The rows are grouped in 4 different ways at once. Each group adds its own fixed numbers to the row, and there is some noise. The rows also spread widely along 15 directions, which tell nothing about the answers.
(in the rows, 128 means zero)
Known rows, each followed by its group in each grouping:
[131 171 149 114 136 127 156 150 132 123 154 103 139 116 123 145 142 116
 117 102 146 159 181 164 149  82] -> j13 miv j691 j676
[113 100 166 139  98 110 154 161  93 146 131 123 184 151 155 140 145 150
 139  96 157 158 153 139 150  74] -> j10 somi j811 j123
[130  92 135  65  90 122 123 126 103  95 127 109 124 118  85 108 142 110
 131 116 104 102 121 151 135 113] -> j307 Zef j38 j24
[ 83  73 144  87 105 149  66 142 113 156 129 170 131 143 141 149 131  80
 159  64 131 124 126 151 141 157] -> j13 miv j894 j369
[129 114 135 110 129 111 134  86 101 142 129 105  99 157  77 112 124 152
 111 116 124 134  98 130 134 134] -> j383 zoni j894 j123
[147 133  90 115 139  99 119 200 166 120 112 105 166 105  89 101 117 131
 138 171 211 120 106 127 141 180] -> j383 zoni j811 j676
[ 96 144 142 170 131  52 162 126 105  91 141  90 170 143 154 175 173 184
 191 140 188 127 142 133 142 157] -> j307 bodo j191 j369
[133 134 121 124 134 136 162 113  92 138 157  90 131 158  88 100 140 129
  80 148 148 153  61 138 158 104] -> j10 somi j191 j24
[137 159 150  92 128 166 128 100 113 145 159  91 151 103 109 160 139  98
 107  71 153 169 105 111 163 105] -> j10 bodo j691 j123
[162 188 100 104 116 100 128  89 141 121 120 139 133 126  86 160 177 115
  56 167 176 130 118 143 135 125] -> j10 Zef j38 j369
[ 85 140 140 109 127 111 120 120 122  92 106  68 185 118  88 133 167 170
 192  68 157  87 132 121 169 181] -> j383 Zef j691 j123
[ 85 173 128 139 135 102 161  96 126 132 160 144  94 131 134 143 152 160
 105  77 151 150 168 126 126 107] -> j307 zoni j191 j369
[102 153  73 153 128 148 141  88 104  95  54 173 172 128 137 147 138 216
 189 106 135  60 135  46 115 151] -> j307 zoni j691 j676
[ 71 152  71  77 127 104 121  91 150 124 172 144  83  73 115  89 117 126
 103  73 179 112 118  77 131 163] -> j10 bodo j894 j676
[129 135 112 171 119 138 157  96 116 123  95 107 110 128  83 111 138 166
 116 178 160 133  63  59 140 147] -> j383 somi j191 j123
[ 89 171  50  95 154 170 122 112 155 122 147 141 128 102 145  97 102 139
 148 133 141 114 127  95  98 184] -> j307 bodo j894 j676
[100 170 109 115 126 130 103 151 171 141 126 102 155 121 108 137 163  71
 107 157 167 168 140 186 161 160] -> j13 zoni j38 j24
[120 170 123 156  92 118 125 109 143 110  71 136  76 114  79 154 174 103
  85 150  96 137 188 154 155  89] -> j383 miv j38 j369
[191  76 123  98 125 161 163 217  98  80 122 161 108 107  81  65 112 126
 130 151 123  66 108 118 123  77] -> j13 Zef j691 j676
[115 124 110 117 118  70 154 152  88 111 141  67 177 150 104 107 136 138
 112 146 151 150 136 174 166  95] -> j13 zoni j191 j24
[169 169 128 120 156 162 130 112 104 109 112  93 128 100  56 147 126 138
 118  72 130 117 108  97 172 106] -> j383 zoni j691 j123
[136 136 177 110 114 127 149 127 170 139 143  92 101 122  91 125 142 130
 124 141 185 164 101 118 127 148] -> j383 Zef j38 j676
[148 181  89 138 116  69 161 149 141  98 107  52 154 112  77 108 126 149
  84 180 168 154 165 130 161  95] -> j307 Zef j38 j676
[140 148 165 124 116 169 149 108 142 120 122 107 101 131 106 156 145 109
 139 166 111 153 131 146 121 128] -> j13 miv j38 j369
[116 106 114  77 101 122 101 138 120  91 122 116 160 101 122 137 144 101
 167 130 142 103 116 129 143 156] -> j307 Zef j38 j676
[116 131 114 110 107  98 117 128 179 137 136 105 134 100 145 130  99 141
 152 140 171 159 159 106 101 173] -> j10 somi j38 j123
[127  99 116 140 118 125  57 151  95 109  97  89 207 103 147 204  96 110
 216  93 163 127 105  88 182 162] -> j13 somi j38 j24
[102 186  95 161 108 168  79 143 159 163  65 142 182 112 134 177 137 108
 117  98 158 172 190 110 163 123] -> j307 miv j811 j123
[120 137 110 144 136 136 148 127 103 133 144 141 157 134 139 147 155 125
 122 170 191 152  76 106 138 143] -> j13 zoni j191 j123
[175  96 136 162 112  61 107 184 114 156  97 104 172 168 123 161  91 149
 131 151 186 169 152 139 147 106] -> j13 bodo j894 j369
[162 110 131 116 105  92 123 119 109 106  94 124 145 126  99 149 147 143
 130 149 159 108  97 114 141 126] -> j383 somi j191 j676
[117 123 127 118 131 134 111 113 115 137 135 148  90 117 107 122 114 140
 133  67 128 120 128 109 133 135] -> j307 bodo j38 j123
[114 150 139  83 114 142 165 134 104 128 159  86 128 104 100 110 111 108
  88  76 119 166 163 141 164  44] -> j13 miv j811 j676
[131 134 184 149 106  79 176 120 132  86 112  77  77 112  44 113 189 136
 116 140 155 112 113 142 182 113] -> j13 bodo j38 j676
[110 138 121 114 107 124  71 137 216 129  92  82 132 117 106 139 143  88
 171 171 140 140 154 165 135 219] -> j10 bodo j691 j676
[170 190 104  48 121 128 123  65 169  94 115  63 168 102 103 152 123 131
 143 176 102 126 177 151  90 165] -> j13 bodo j691 j123
[160  99 156  86 107  61 189 189 116  66 152 143 107  89 100  79 150 161
 132 126 152  81 184 159 110  79] -> j13 miv j191 j123
[137 154 103 165 142 116 131 124 125 124 110  82 138 125  85 127 116 148
 122 160 173 140  91  94 164 158] -> j13 somi j38 j123
[ 91  86 104 103  78  65 103 132 114 149 134 168 173 127 167 151 133 129
 127 112 224 144 108  88 130 142] -> j10 Zef j38 j676

New rows, each followed by its group in each grouping:
[106 173 159 141 137 157 166  97 120 124 137 151 102 130 114 150 173 148
 122  81 138 129 136 130 140  97] -> j13 zoni j38 j24
[ 79 121 121 100 115  98 132 127 140 131 173  67 117 107 120 109 108 103
 138 131 158 168 120 128 150 153] -> j13 bodo j811 j676
[111  52 148  97 108  72 123  96  61 149 162  40 115 190  96 100  92 123
 117 127  98 173  77 164 163 116] -> j307 somi j191 j676
[130 116 204 132 108 175 168 107 114 119 131 107  81 105 109 142 137 144
 152  68  99 145 138  90 133  77] -> j383 somi j691 j123
[151  98 136 107 114 126 119 119 109 140 117 109 117 166 107 136  96 129
 134 141  91 152 133 156 115 118] -> j307 zoni j38 j369
[165 165  53  79 128 179 138 116 102 134 113 138 179 132 124 123  97 124
  84 180  98 147 136 129 101  85] -> j383 zoni j811 j123
[133 115 127 128  99 153 123 191 154 169 123 138 135 125 125 110 119  84
  97 155 166 186 136 134 130 101] -> j13 bodo j691 j24
[ 99  99 146 113  87 127 130 116 102 109 157 108  97  90 152 148 116 102
 153  96  98 163 161 106 134  89] -> j307 bodo j191 j123
[119 159 106 136 138 131 189 144 101  80 114 112 124 118  72  85 162 150
 108 135 124  92 133 130 166  84] -> j13 zoni j691 j676
[118 111 120 134 123  84 130  63 112 143 130 166  76 159 115 127 130 186
 122 104 129 104 120 105 104 148] -> j10 somi j691 j123
[129 111 148 107 107 171 123 106 106  96 126  85 120  84  92 147 112 126
 177  84 118 119  96  59 150 133] -> j307 Zef j811 j123
[ 65 166  86 110  88 111 146  88 132  99 120  85 142  92 128 119 149 114
 121 157 116 150 175 124 142 123] -> j13 bodo j38 j123
[134 154 163  72 100 123 153  73 131 132 145 110 119 112  90 132 157 137
  96  78 152 139 121 126 131  99] -> j10 bodo j38 j24
[120 147  88 139 156 130 138 174  99 115 142 115 174 123 136 135 116 119
 139 137 171 139 117 129 166 117] -> j13 zoni j38 j676
[152 108 132 116 156 163 131 182 111 160 153 153 145 161 143 116  95 127
 131 114 141 145 121 149 122 104] -> j13 somi j691 j676
[ 91  84 136  99  82  72 109 133 150 133 151 108 120 127 128 120 131 120
 144 125 173 151 130 133 124 161] -> j10 Zef j191 j24
[102 164  80 115 141 101 131  77 123 137 137 134 137 142 107 122 138 169
 115 141 174 119 101 112 117 190] -> j307 miv j811 j123
[119 183 111 120 130 139 133  29 126 164 136  93 122 162 115 160 116 152
 100 132 119 181 131 119 117 140] -> j10 miv j691 j123
[127 123  99  96 124  87 123 153 150 119 131 147 121 129  95  89 159 111
  98 177 160 115 131 180 121 163] -> j13 zoni j191 j123
[111 145  91 107 126 147 119  80 155 134 124 147  78 138 113 118 113 133
 125 168 114 123 128 121  87 183] -> j13 miv j894 j369
[121  92  94 145 130  71 148 107  89 106 139 168  86 140 114 103 135 182
 134 146 152  75  87  91 113 158] -> j10 somi j691 j123
[100 112 127 123  80 118 105  85 174 146 117 114  95 136 149 158 111 114
 152 179 104 175 160 123  87 172] -> j307 somi j811 j369
[ 92 154 109 122 124 106 149 153 146  93 176 143  76  65 119 108 182  66
  88 145 156 127 151 151 153 117] -> j13 somi j894 j123
[111  75 132 129  85  81 138 116  89 141 162 157  21 127 110 107 115 101
  76 132  89 160 142 138 126  61] -> j383 bodo j811 j123
[115 141 123 121  94  90 149 137 125  86 123 115 119  72 112 144 162 111
 124 144 172 129 138 112 156 110] -> j383 miv j38 j676
[158  63 180  99  78  81 110 147 117 136 136 142 101 127 114 157 127 112
 125 106 160 144 129 129 125 107] -> j307 Zef j38 j369
[115 158 149  75 118 137 139 129 168 113 141  82 118 107 104 118 138 101
 134 130 119 146 172 178 132 134] -> j13 miv j38 j676
[131 179 101 159 133 131 112 113 166 134 110 109 129 130 119 170 157 101
 120 203 143 169 141 142 132 168] -> j307 zoni j691 j123
[122 156 141 142 132 110 151  42 128 118 167 125  30 119  97 153 164 113
  91 157 148 144  70 103 137 143] -> j13 somi j191 j676
[137 104 153  62 118  98 129 134 140 128 156  54 129 112  80  97 106 122
 138 124 169 148  87 136 138 159] -> j383 bodo j38 j676
[149 152 168 125 110 147 153 121 186 112 113 139  28  78  72 112 147 121
 103 122 123 124 151 114 122 107] -> j383 somi j38 j676
[131 111 122 104 110 138  72 219 196 152  90 122 122 118  54  67 123  94
  96 100 171 132 146 154 157 163] -> j307 Zef j191 j369
[128 122 127 192 107  96 170 177  83  78 111  89 126 103 107 137 145 133
 144 153 140 139 139 114 181  63] -> j307 zoni j38 j24
[120 158 107 123 124 147 119 135 131  99 134 161 109 100 151 166 141  93
 134 127  98 128 192 152 124  99] -> j13 bodo j191 j369
[ 99 122 107 117 146 162  88 185 133 157 139 149 130 118 101  97 132  91
 114  86 174 130  84 141 167 158] -> j383 somi j38 j24
[121 139  98 121 149 123 132  63  82 151 124  68 155 181  73 105 107 167
 100 138 138 138  54 116 158 160] -> j13 somi j38 j123
[152  88 117 113  97  90 166 123  88  98 146 138  68 103 102  91 111 146
 103 148 120 118 120  92 110  82] -> j307 bodo j191 j123
[159 189 158  93 135 139 160  85 148 136 114  44 197 142  71 132 140 195
 123 114 194 152 104 101 131 152] -> j383 Zef j191 j123
[115 123 115 102  97  84 150 131 143  90 119 101  99 115  63  86 152 143
 113 161 136  99 132 139 128 144] -> j383 Zef j811 j369
[126 160  94  80  84  96 119 133 173  77  78 135 152  40 107 128 147 143
 136 100 176  87 184  81 129 130] -> j383 bodo j191 j676
[103  54 182 129  50 112 126 173 145 133 100 143 112 116 120 117 170 106
 143 137 162 143 139 116 133 117] -> j383 Zef j894 j123
[102 149 105 128 127 129 163 125 140 150 131 169 123 148 139 111 144 151
 101 147 163 144 140 122 107 121] -> j13 zoni j691 j676
[ 83  98 113 129 114 137 115 124  99 120 128 105 141 126 114 115 153 107
 157 144 147 124  68 108 162 178] -> j307 bodo j894 j123
[128 185 139  77 131 161 142  95 155 103 140 129  96  76  79 136 179 114
 108  86 141 104 129 123 130 137] -> j383 bodo j691 j369
[195 129 156 121 123  90 132 137 153 134  98 118 135 161  87 135 121 183
 135 139 155 120 149 151 105 136] -> j10 bodo j191 j369
[124 115 138 124 101  79 107 143 183 149 100 139  93 139  81 102 159 124
 106 138 172 126 139 155 136 166] -> j10 bodo j691 j676
[155  99 132 146 135  75 117 178 135 104 120 147  84 109  88 121 113 147
 153 117 152  92 151 133 138 140] -> j13 zoni j811 j123
[107 129 144  99  82 122 146 139 134 115 152 147 115  83 129 140 165  89
 101  96 165 145 148 115 150  74] -> j10 Zef j811 j676
[201 143 158 140 109 167 130 106 104 121  66 109 163 118  94 202 122 142
 137  97 138 138 117  69 162  65] -> j10 zoni j691 j676
[107 142 153 111 102 117 157 101 168 105 127 108  84 104 108 127 137 145
 149 108 115 130 177 127 119 122] -> j10 zoni j811 j676
[209 119  98 114 124 127 105 195 125  79  95 164 159  65 131 162 103 129
 177 155 156  86 147  97 108 124] -> j383 bodo j38 j123
[123 158 162 136 127 154 106 110 131 146  95 126 150 136 100 176 151 135
 141  56 156 139 133 126 168 123] -> j13 zoni j38 j24
[ 95 158 110 135  93 129 134  83 123 143  96  83 117 157  88 123 142 117
  77 130  79 169 173 155 159  84] -> j10 bodo j691 j369
[ 78 144  95  88 110 120 141 109 142 113 132 129 129 115 108  88 173 123
 107 139 138 119 135 142 125 156] -> j307 zoni j191 j123
[ 69 124 152 103 111 147 128 139 127 171 173 113 137 148 177 134 115  95
 134  78 117 204 176 174 139  87] -> j10 bodo j38 j676
[102 116 108 155  91 116  74  86 135 133  67 133  65 170  81 138 155  91
 114 174  38 128 172 193 148 146] -> j10 miv j691 j123
[107  99 148 127 114 111  87 124 129 189 107 108 150 205  88 117 167 107
 106 139 143 160  97 200 163 169] -> j10 bodo j691 j123
[118 184  93 131 147 101 182 111  92 118 144 130 138 136 100 108 164 168
  77 147 164 125 125 143 139 104] -> j383 miv j38 j123
[114 147  95 137 126 139 125 111 136 147  94 139 134 186 101 102 147 160
 108 167 107 128 150 158 112 149] -> j307 Zef j691 j123
[133 166 113 126 133 114 112 119 180 145 117 101 116 126 108 134 117 130
 116 158 159 159 139 138 126 164] -> j383 somi j38 j676
[124 146 144  60  92 150 158  85 132  97 118  93 164 113 126 141 167 128
 156 154 107 124 139 139 105 125] -> j383 bodo j691 j676
[136 128 210  96 103 103 117  80 116 176 152  95 124 170 111 188 169  87
  92  91 142 196 129 188 163  91] -> j13 bodo j691 j676
[107 151 245 145 117 157 205 143 161 166 170 108 114 139 111 123 207 136
 116 105 215 193 105 144 144 116] -> j10 miv j38 j123
[138 131 111 149 134 107 124 128 121  85 121 137  97 113 107 141 140 148
 157 155 135  96 125 115 126 152] -> j383 Zef j191 j123
[168 130 121 119 135 120 131  99 104  87  90 119 102 149  47 117 150 156
 131 155 109  64  88 136 145 144] -> j307 Zef j38 j676
[156 216  76  99 153 161 146  79 173 120 111 146  90 117  83 112 125 163
  78 146 106 107 161 122  82 140] -> j383 somi j691 j369
[105 127 125 182 119 112 152 148 128 136 127 153  88 162 125 113 134 158
 123 144 119 140 173 144 125 100] -> j10 Zef j811 j123
[ 93 169 157  99 115  80 182  69 139  98 158 105 101 104 114 135 173 162
 127 103 147 130 169 137 121 126] -> j13 zoni j38 j123
[108 130 138 107 139 129 147 152 122 114 161 167 115  94 130 128 132 159
 159  57 175  96 129  96 118 136] -> j383 bodo j811 j369
[145 139 134 133  92 112 127  97 104  95 114 164  83  77 112 190 159 108
 107 107 152 120 127  76 153  72] -> j383 Zef j38 j676
[176 124 115  86 138 154 105 118  88 149  95 119 202 162 101 148  99 156
 141 123 162 120  67 116 135 146] -> j383 miv j38 j676
[120 146  88 161 168 154 101 110  82 130 159 150 111 129 142 180 116 107
 140 113 131 131  87 106 154 135] -> j13 somi j691 j24
[168 165 143 139 137 121 119 118 127 135 125 136 130 141 130 190 142 122
 120 129 121 154 183 166 129  96] -> j13 bodo j691 j123
[129 132 103  91  93 112 165 147 102  93 129  92 178  95 119 108 152 102
  97 184 144 139 132 138 148  89] -> j13 somi j38 j123
[154 119 159 143 119 156 125 153 120 158 132 129  81 141  77 123 139  87
  81 107 119 163 117 154 165  72] -> j10 bodo j691 j24
[ 86 104 132 117  96  45 127  90 128 103 159 116  87 128 129 146 162 121
 144 154 155 126 119 143 133 163] -> j10 Zef j38 j676
[110 103  83  73  93 116  98 122 181 138 128 114  97 102 105  80  91 102
 122 182 140 145 125 122  95 200] -> j10 miv j38 j123
[126 127 146 127 143  95 146 153 119 143 182 117  99 162 133 116 112 137
 119 115 124 166 173 196 122  91] -> j13 bodo j191 j24
[ 72 168 115 142 102 148 121 127 162 120 108 145 150 114 149 149 175 133
 148 112 156 137 175 119 129 140] -> j307 Zef j191 j24
[128 134 131 151  97 136 118 142 160 148  96 129  90 116  95 117 133 101
  93 145 135 164 161 125 144 107] -> j13 bodo j894 j123
[118 143 104 120  79 133 129  89 150 101  93 158 107  94 109 139 199  87
  96 199 132 113 117 122 128 143] -> j10 somi j38 j123
[131 100 146 107  94 137 136 101  99 121 156  96  84 111  87 135 114  98
 110 126 127 154  83  96 150  96] -> j13 Zef j811 j24
[ 69 112 148 133 123 167  85 127 124 145 130  78 143 122 120 160 127  97
 186  76 145 159  90 103 174 184] -> j383 bodo j691 j369
[163 139 115 107 116 108  86 103 140  68  93 147  62 100  67 161 165  77
 130 167  72  68 150 182 139 151] -> j13 bodo j38 j369
[183 131  78 105 133 150 124 129  68 129 118 169 171 155 136 156 106 122
 102 154 116 127 121 139 117  68] -> j13 zoni j894 j24
[102  97  93 100 145 141  88 136 110 126 166 154 145 117 151 140 120 105
 174 115 167 117  71 111 130 199] -> j10 zoni j191 j123
[ 96  70 186 120 104 163 149 147  90 114 153 180  36 112 103 114 174  74
 124  72  94 112 111 138 162  69] -> j13 zoni j691 j676
[105 124 117 132  94  97 131 148 152 115 130 104 132  81 115 122 154 104
 130 163 197 148 112 104 151 157] -> j10 bodo j38 j123
[149 119 168  99 108 140 177 115 118 119 137 147 109 119 131 129 116 167
 139  93 123 123 151  99 100  72] -> j13 somi j811 j676
[ 80 130  74 183 127 108 111 116 105 126 109 103 114 135 103 134 124 133
 135 139 140 141 102  93 170 154] -> j307 zoni j691 j24
[136 124 126 136 102 114 154 144 110 133 165 155 103 108 162 160 104 116
 115 145 151 175 156 108 110  66] -> j13 miv j811 j24
[165 104 161 118 124 128 113 109 112 149 136 159 119 156 137 178 139 121
 135 118 141 134 103 135 122 121] -> j10 somi j691 j676
[ 94 141  96 141 110  55 144 120 144 170 132 144 137 163 149 114 133 179
  99 166 183 171 166 137  93 145] -> j383 bodo j691 j123
[ 69 114 114 162 131 132  95 128  71 153 141 150 121 159 138 163 109 131
 136  25 120 143 142 117 180  94] -> j10 Zef j811 j369
[ 60 151 150 130 112 136 148 162 152 123  98  61 164 167  95  99 197 109
 137 148 101 154 183 231 169 131] -> j383 zoni j894 j369
[154 106 113  83  74  82 136  80 127  82 124  77  88  66  84 125  83 134
 126 152 134 131 126  53 116 124] -> j13 Zef j38 j123
[136 115 165 149 113 117 157 138 142 113 115 164  92 110 125 134 145 167
 157 105 165 102 130  92 122 120] -> j10 somi j38 j676
